The same things were measured in two ways. Each way mixes the same 12 hidden numbers, adds some noise and spreads widely along 7 directions of its own, which tell nothing about the thing.
(in the rows, 128 means zero)
Some things both ways: the first way, then the second way.
[110  87 106 116 121 145 125 154 151 154 135  69  95 103 147  86 114 154
 114 145 135 108 136 144 109]
[128 123 160 223 164 104 177 148  82 160 122 128  85 120 129 103 121 140
 103 121 158 158 107 105 131 107 150 129 112 147]

[146 167 101 144 107 151 148  98 127 158 146 143 182 118 140 150  95 132
 140 114 137 105 101 150 150]
[123 131  76 150 178 113 146 171 188 144 138 126 105 160 161 184 119 120
 131 189 172 188 130 119 177 152 110 116 129 185]

[142  92 103 143 106 176 123 150 111 164 106 111 119 131 165 136  65 173
 114 108  84 157 181  77  69]
[121 144 163 168 164 111 141 163 144 164 134 111  96 157 136  80 138 133
 168 103 105 139 129 150 126  56 178 173 150  89]

[117 160 124 104 128 144 152 137 137 157 179 100 126 150 156  99 103  81
 113 147 178  92 115 131 174]
[ 88  94  88 116 100 104 136 128  78 119 163 151 107 116 145  97 133 139
  89 137 192 128 104  82 149 144 118 102 122 198]

[120 155 140 100 106 123 151 118  88 142 146 117  74 104 156 109 135  55
  95 116 161 139 115  85 131]
[121 116 117 159 141 115 130 135  66 102 123 163 155 116 127  90 122 140
  86 125 174 121  92  96 135 113 131 104 147 168]

[127 117 130 198  85 141 165  85  73 108  83 130  97 143 132 132 122 107
 167 173 124 102 113 160 183]
[140 155  97 208 155 135 125 200 162 148 128  93  86 152 168  21 138 127
 123 123 118 144 173 170 113 171 158 133 110 140]

[105  89 110 152 121 112  83 184  93 205  74 141  78 101 105 148 108 163
 115 185 106 161 177 158  89]
[ 96  95 119 110 175 127 133 100  96 126 102 159 146 183  97 137 134 124
 148 116 116 118  88 105 110  76 116 110 152  77]

[156  99 107  94 112 139  47  86 138 115 130  80 134  83 168 157 105 136
 144 100 185 174  56  95 106]
[128 110 124 119 133 148 114 104 189 160 131  64 109 132 108 128 161 105
 141 147  56 130 135 183 112 119 104 157 113  76]

[114 142 101  41 123 126 118 115 127 197 143 138 116 145 131 101 156  97
  80 126 135 116  73 138 103]
[107 115  69  50 116 136 116  99 168 135 124 126 125  91  83 157 135 130
 191 129  93  81 125 149 108 173  95 141 135  81]

[ 84  88 115  98 120 150  89 176  89 211  98 103  84  71 120 146 103 150
 106 146 110 132 127 107  96]
[129  87 187 113 121 159 139 141 122  73 120 115 105  83 154 213 174  94
 119 155 160 117  81 138 125 201 101 166 119 107]

[141 189  88 131  78 163 167 148 160 160 142 139 181 142 143 133  91 169
  85  99 122 116 141 135 101]
[ 64  88 118 106 155  97 151 114  83 133 149 167 116  80  91 144 133 127
 129 128 176 106  80  94 144 129 124 136 113 135]

[112 112 122 170 166 143 135 123 137 185 122 124 105 124 164 158  90 127
 159 133 100 129 143 129 104]
[136 142 139 181 125 129 146  71 129 228 143  76 104 149  90 100 129 116
 147 102  93 132 139 120 145 106 151 154  82  85]

[139 100  82 158 114 122 116 121 160 147  55 120 111  67 126 176  98 214
 159 124 143 137 174 153  63]
[ 89 150 110 177 158 104 149 196 179 146 158 117  94  73 150 139 120 126
 136 144 167 105 129 128 135 165 169 169  94 159]

[142 163 147 106 109 160 159 125 182  99 159  74 119 111 136 120  82 127
 125  72 171 120 116 116 146]
[ 91 102  82 105 169  85 132  85 164 120 154 145 153 120  68 186 125 125
 138 144 120 138  67  87 154 105 150 173 106 123]

[136  96  84  94 204 120  58 118 131 229 125 127 107 101 179  94 109 153
 115 110 166 208 136  69  67]
[ 69 142  95 105 116  58 152 109 158  94 196 174  93 116 112 116 112 141
 160 104 182 142 126  97 123 125 164 104 126 168]

[156 134  92 165 103 133  99  95 132 124 120 119 146 131 125 162 105 146
 154 136 174 124  76 141 135]
[155  83 161 188  86 162 148 127  75 107  77 130 112  92 172 139 121 116
  36 163 170 146 140 139 105 186  92  77 111 173]

[ 91 107  88 137 166 132 110 154 147 172  80  96  65  96 208 123 102 138
  93 118 165 167 137  73 104]
[138 119 138 105 119  80 125  56  59 100 147 152 130 143  76  82 143 129
  99 101  91 147 113 103 119  69 112 114 149 141]

[109 110  86  99 128 137  85  97 131 180 133 145 110 114 151 135 106 102
 122 104 127 110  83 125  85]
[144 103 121 110 103 149 140  54 126 150 109 124 104 147 125 192 146 101
 159 150 172 151 105 123 151 159  70 103 170 108]

[123 117 115 107 148 119 115 171 165 169 120  77 113 114  99  87 125 193
 109 126 153 131 125 129 132]
[148 125 138 135 177 112 163 136  61 123 113 169 138 198 129 110 114 144
 129 127 134 184 131 100 153  89 124  77 137 139]

[ 92 168 127 150 136 121 140 116 145 159 142 134 135  98 124 129 102 112
 169 132 164  51 111 195 161]
[130 136  96 190 126 116 149 119 122 152 141 148 141 158 156 153  98 126
  62 152 182 167 113  61 155 153 146  93  78 192]

[103 133  81 134 158  79  94 202 133 209 118 109 123 127 130 146 144 151
  80 128 129  92 102  90  91]
[ 78 159 118 136 156  63 124 109 168 139 163 176 151  85 108 103 107  93
 115 127 127  98 155 145 118  84 188 157 117 129]

[ 94 129 118  93 109 145 121 139 106 160 150 101 128 116 174  81 123 108
  96 113 123  92  94 112 124]
[134 126 161 149  88 171  98 163  91  78 131 102 120  96 159  70 156 123
  90 110 161  93 134 146 107 187 101 112 134 158]

[116  98  83 146 105 137 107 127 115 158  98 114 101  65 138 161  90 149
 146 129 147  86 143 133  77]
[ 94  91 110 132 132 138 130 141 138 104 147  97  93 114 161 164 170  97
 140 175 218 114  87 129 172 168  91 136 164 163]

[137 123 140 110  89 136 118  90 104  94 130  96  96 128 145 114 110  92
 151 113 178 102 106 104 144]
[137 126  91 127 143 112 144 145 161 115 124 118  93 192 172 157 144 109
 164 166 145 154 136 126 152 135 131 134 164 136]

[101 141 112 139  44  69  86  91 100 117 126 154 180  94 141 175 147  96
 176 171 156  49  86 201 178]
[174 182 170 150  92 157 100 172 164 108 119 107 147 144 164 119 107 137
  89 109  68 133 191 147  84 137 139 123  99 144]

[177 183  85 134  38 163 153  89 134 125 154 148 236 143 162 153  98 169
 121  87 126 119 118 116 120]
[ 99 116 174 131 146  87 160 107 101 126 164 135 118  59  72 126 135 138
 126 103 102 113  89 117 112  95 166 171  83 102]

[ 77 147 117 124 134  91 138 182 115 175 134 119  78 135 112 129 118  75
 105 131 146  27 134 115 142]
[121 129 109  65 112 110 142  68 160 141 151 135 131 157 134 189 143  94
 176 152 126 118 122 122 145 113 132 137 151  88]

[103 124 106 101 159 120 115 233 176 179 157  65 109 178 130 103  92 144
  68  99 125  64 141  80 107]
[117  91 172  62  66 138 139  37  91 132 129 126 125  92 114 182 157  91
 140 132 114  72 109 135 106 114 103 137 141  65]

[ 97 133  91 126  96 136 143 156 154 154 135 115 126 123 144 134  99 124
 104 122 120  58 130 150 121]
[140 113 147 137 125 147 130  96  52 176 124 122 137 148 122  88 148 129
 111 122 140 131  95 114 150  83  92 104 159 118]

[111 126 106 119  98 157 112  86 130 163 115 147 115  74 149 181  83 104
 145 142 147 147 107 160 141]
[135 100 123 131 117 159 110 126  65 148 137 135 138 141 135  84 146 149
  77 124 170 167  78  96 161 137  81  95 136 166]

[138 165 132 165  84 143 192 116  64 145 148 147 105 159 130 104 125  64
 113 178 130 116 134 153 167]
[105  77  88 131 134 133 114 122 101  63  89 143 149 121  93 110 118 152
 112 119 136 109 102 117 100 135 105  97 146 147]

[ 79 103 102 101 170 111  89 159 101 243 147 131 101  95 149  91 129 115
 110 142 113  96 132 129  67]
[129  95 155  70  60 173 104  40  95  65 117  96 149 134  78 156 144 126
 163  90 121  79 115 122 106 141  77  94 149  92]

Other things, the second way, with their names:
(178): [122 106 148  79  93 176  93 123 137  69 135 101 179 140 120 121 138 146
 138 103  99  95 113 138 107 119 130 121 119  97]
(397): [126 138 122 150 149  89 124  96 156 144 131 140 148 169 112  98 120 117
 120 118  81 145 130 130 116  48 182 155 133 101]
(166): [137 120 137 121 113 148 134 124 173 142 120 123 123 155 154 200 130 124
 107 151  99 157 107 117 100 135 115 126 106 107]
(472): [131 139 109  97  96 135  72 112 107  59 131 144 172 169 140  92 137 113
 109 109 149 101 138 112 133 127 114 110 174 164]
(224): [138 124 153 165 104 115 127 144  44  63 118 164 134 130 157  65 109 132
  54 121 184 140 165 112 128 132 117  62 142 221]
(134): [120 130 129  85 100 145  90 120 181 127 122 134 167 116 120 133 109 130
 146 118 102 112 158 161 122 105 141 145 138 106]
(264): [118 117 132 148 156 119 162 108  95 137 140 148 101 143 140 170 146 104
 115 155 201 162  86  94 156 152  89  93 137 152]
(605): [156 145 125  78 143 114 116  95 215 143 120 146 167 176 121 222 117 117
 143 156  51 176 124 132 128  67 136 163 143  87]
(281): [139 107 109  56 107 131  95  94  91 104 118 134 132 153 101 122 143 124
 168 120 130 126 142 128 166 122  76 129 191 138]
(219): [150 134  93 103 135 142  61 133 169  74 112 133 201 127  88 126 107 145
 115 120  99 140 135 136 145 131 113 145 144 162]
(493): [136 123 135  63  91 142 101  87 144  73  97 143 178 129  78 184 100 143
 156  93  61  89 142 119  88 122 128 138 124  89]
(488): [121 118 137 119 151 153 149 127  90 142 134 110  87 147 134 126 164 112
 183 133 182 130 117 137 162 163  74  98 161 113]
(623): [112 149  81 100 166 130 114 166 236 131 125 125 132 132 108 171 102 134
 181 136  82 138 172 158 122 163 134 150  98 112]
(333): [ 91 144  81 159 136 123  76 162 179 121 151 131 145 129 136  30 115 123
  95 116 151 132 166 156 133 133 152 123 123 180]
(292): [108  74  93  70 117 142 112  63  80 117 118 116 141 155  89 121 152 119
 141 137 119  99 108 122 138 109  65  94 162 114]
(526): [141 125 190 168  92 171 148 143  53 159 129 101  89 104 167  98 148 114
 103 117 174 109 140 130 134 181 107 109 104 134]
(258): [123  74 171 147 121  76 188  51  77 145 135 146 102 106 112 175 142  97
  92 149 126 151  82  94 139  99 178 178  83  99]
(446): [128 162 150 139 105 141  95 184 202 104 144 140 156 110 165  86 104 145
  97 109 110 142 164 168  92 124 177 133 107 141]
(450): [176 164 139 145 135 123 134 183 191 113  99 118 118 156 151 157  86 138
 138 139  63 173 222 158 122 138 155 142 101 149]
(332): [114  99  82  94 131 145  86  94  93 101 133  92 167 146  94  90 157 105
 138 132 128  75 125 124 172 138 100 137 141 136]
(600): [171 124 175 121 133 116 166  86  80 132 123 125 106 136 123 177 161 104
 123 144  94 147 104 117 125 123 105 139 131  94]
(265): [125  99 107 104 121 164 144 100  54 150 103 128 110 130 127 152 162 111
 165 133 177  75  84 101 142 185  67 107 162  96]
(206): [152 127  90 106 136  96 113  75 151 113  96 149 150 181  86 145 101 136
 159 130  91 167 152 128 140  62 112 116 188 135]
(2): [155 124 166 141 138 115 165 101 134 106  86 142  92 124 119 193 126 103
 160 137 119 150 153 149 109 151 122 133 141  96]
(302): [112 115  93 152 132 114  90 165 179  52 111 128 155 155 120 108  91 149
 127 117 142 147 161 126 144 113 167 142 138 191]
(52): [ 92 135 135 120 118 104 144 108 152 138 147 150 128  52  77 139 104 142
 132  95  97  95 125 126  81 140 167 150  69  97]
(190): [146 113 144  81 127 146 141 139 138 126 126 106 111 129 138 167 152 126
 141 155  74 136 129 155 116 135  99 135 119  96]
(398): [110 145 161 163  80 147 102 117 144 158 144  99 127 111 115  72 114 141
 110  77 112 106 149 136  98  99 148 131 105 127]
(148): [131 135 109 126 116 171 103 194 159 139 111 122 114 136 170 115 125 147
 139 131 154 136 145 148 129 165  94 113 157 151]
(132): [106 105 130 126  92 158  91 121  83  98 145 105 164  89 115  39 152 150
 101 101 148  71  81 136 110 103 111 106 161 134]
(111): [177 137 163 118  95 147 138  75 126 147 104  93 111 107  94 142 138 122
 168 111  66 118 151 165 104 138 106 139 136  67]
(561): [103  99 125 106  83 114 136  51  90 128 145 130 121  81 106 119 158 100
 124 122 141  66  90 119 108 138 131 142 131  94]
(296): [105 130 102 134 156 134  93 145 139 104 142 162 170 120 140 120 133 118
  98 147 207 139  91 120 163 133 103 109 169 178]
(346): [125 127 150 119  95 106 129  65  42 116 145 145 129 118  97  96 150 119
 106  89 124  83  90  83 107 102 124 128 144 121]
(373): [102 144 114 166 136 103 166 137 144 172 176 135  92 115 151 102 120 121
 117 136 172 155 141 118 147 162 167 114  72 152]
(523): [143 121 118 123 159 110 137  87 113 125 126 118 109 173  84 123 137 118
 162 125 111 168 143 129 155 115  93 110 147 128]
(391): [129 152 134 159 139 132 121 162 145 122 125 128 152 140 124  68 107 153
 117  94  76 120 149 139  85 102 175 125  96 111]
(562): [184 143 168 123 108 134 130 128  99  66  84 149 147 162 158 173 116 128
 128 140 136 145 152 127 124 105  95  90 201 154]
(273): [109 139 114  96 128  89 117 127 219  92 166 117 140  60 105 166 137 121
 135 145  74 102 114 155 101 121 167 198 110 114]
(449): [141 157 102 181 144 133 141 164 153 165 124 122 108 154 151 133  96 146
 145 139 182 171 158 116 167 144 113  90 142 185]
(334): [ 97 112  94 145 184 113 142 136 134 171 135 141 131 128 134 135 139 111
 127 169 164 133  86 123 161 102 125 137 146 129]
(58): [132 109 161 129  66 202 110 123  56 133  94 112 134 131 139  82 122 144
 150  82 179  79 147 129 128 158  94  83 154 118]
(139): [ 99  99 146 119  98 134 123 128 129  85 120 130 135  62 102 131 119 141
 125 103 118  81 120 138  88 144 150 152 105 113]
(380): [124 164  95 108 172  85 118 199 151 153 144 163  93 174 168  93 127 110
 130 147 106 166 196 141 153 122 136 155 137 170]
(95): [135 137  92 179 182  82 158 123 140 153 122 146 150 161  98 150  88 150
 114 139 107 174 114  82 147  76 166 130 102 152]
(358): [135 108 149 151 123 116 140 117  98 127 116 157 129  77  99 135 107 148
  89 118 136 156 112 111 127 133 126 130 107 154]
(298): [150 158 151 152 117 139 116 186 234 110 117 113 118 110 185 189 112 112
 108 165 112 156 177 175 108 154 138 153 120 151]
(90): [112 135  77 127 137 106 120 106 127  97 155 152 169 102 104 151 121 118
 115 132 174 102  94  75 161 183 149 145 100 165]
(353): [ 84 108 105 119 134 122 140 152 213 106 111 143 109 132 159 172 119 117
 165 151 136 115 132 158  88 128 160 137 142  94]
(202): [108 151 152 157 135 126 118 148 174 104 158 107 121  98 123 138 133 105
 125 112 134 109 140 134 127 172 164 175  78 133]
(390): [124 102 187 117  73 148 114  96 127  83 123 130 152  55 104 138 129 144
  98  98 111 101  92 143  74 115 134 140 123 101]
(173): [ 83 127 107 152 156 125 125 161 100 149 151 151 129 106 143  91 130 121
 118 131 212 109 108 110 165 146 129 123 135 168]
(54): [109 142  98 171 149  91 127 167 154 144 110 165  97 149 152  85  89 124
 136 130 172 163 198 144 148 112 152 118 159 183]

Some of these things the first way, each followed by its name:
[119 130 163 102 156 109 151 122 146 153 144  83 101 133  91 115 139 121
 158 130 139  89  99 145 180] => (90)
[130 160  84 140  28 111 113  43 157  54 113 127 155  65 175 149 140 129
 151  96 204  94  59 160 121] => (523)
[125  95 115 151 107  87  91 155 142 123 124  83 118 111 112 178 110 129
 151 162 150  87 115 146 174] => (298)
[125 117 108 119 151  94  99 152 116 180 167  82 147 150 141  93 154 126
 118 171 158 105  81 116 167] => (224)
[101 118 105 145 105 104 140 152 119 143 123 110  96 169 112 128 124  95
 129 164 137  25 122 147 154] => (561)
[120 156 118 220  77 112 180 146 117 119  79 148 118 124 104 148 102 148
 148 156 126  75 179 185 160] => (391)
[ 98 126 109 153 114 123 133 181 159 148  65  96 108 145 152 172 108 163
 108 164 136 131 131 133 171] => (380)
[126 104  89 102 108  91  84 126 118 156 115 121 125 109 141 131 135 139
 118 114 143 102 118 105  93] => (562)
[ 99  85 118 140 165 103  97 171 133 189 111  98  78  96 134 130 112 133
 120 160 126 143 143 129 144] => (264)
[110  89 102 105 106  90  82 149 162 141 133  85 113  84  91 148 126 139
 129 141 140  75  90 167 148] => (296)
[129 140 137 138 121 120 136 108 135 115 103  89  92  87 130 158 126 136
 162 109 177 112 106 117 112] => (332)
[153  85 119 107 166 114  87 157 176 143 137  51 102 148 117 114 110 161
 131 141 170 149 113 120 134] => (292)
[101 124  90 127 136 122 144 140 126 219 135 126 147 114  87 118 134 156
 150 188 123  38 115 217 138] => (95)
[107 124 101 107 125 125 122 164 159 177 119 104 113  98 123 130 116 162
 105 116 125 107 132 139  90] => (173)
[ 74 114 111 111 168 137 133 200 120 241 144 104 108 132 149  97 117 134
  86 147  86  90 137 118 106] => (526)
[110 119  92 135 153 126 125 156 134 220 111 113 153 132 104 137 131 188
 139 170 115  86 108 163 131] => (450)
[127 122 101 166 111 139 107 125  89 167 106 145 130 133 141 167  92 128
 143 135 121 107 123 116 111] => (397)
[ 96 155 108 151  53 116 145 109 104 105  80 143 101  93 170 167 117  95
 121 117 157  96 126 112 142] => (600)
[ 55 128  91 155 121 110  99 134 112 172  39 158  62  42 164 161 107 138
 133 108 152  87 145 132  54] => (472)
[111 116 143  96 136  87  98 154 152 154 118 100  72 108 112 133 130 128
 126 136 158 143 140 134 113] => (493)
[182 104  90 119  86 121  74  84  95 165 121 146 172 126  99 202 117 150
 160 154 128 149  92 137 120] => (334)
[102 152 115 127  57 122 167 104  90 151  97 183 102 143 126 140 136  89
 120 143 102  77 141 171 113] => (265)
[123 125 120 138  93 134 138 117 144 121  93 134  71  97 148 165  87 108
 123 122 139 160 159 141 120] => (148)
[126 182 117 134  91 113 143 100 147 110 164 119 153 118 135 119 123 101
 137 109 189  66  79 147 169] => (373)
[143  78 112  75 111 102  35 137  88 169 147  99 106 127  83 113 131 126
 130 165 166 122  95 135 101] => (353)
[115 102 109 127 177  98 120 187 150 218 117 107  92 142 107 128 125 156
 104 175 112 151 153 143 131] => (52)
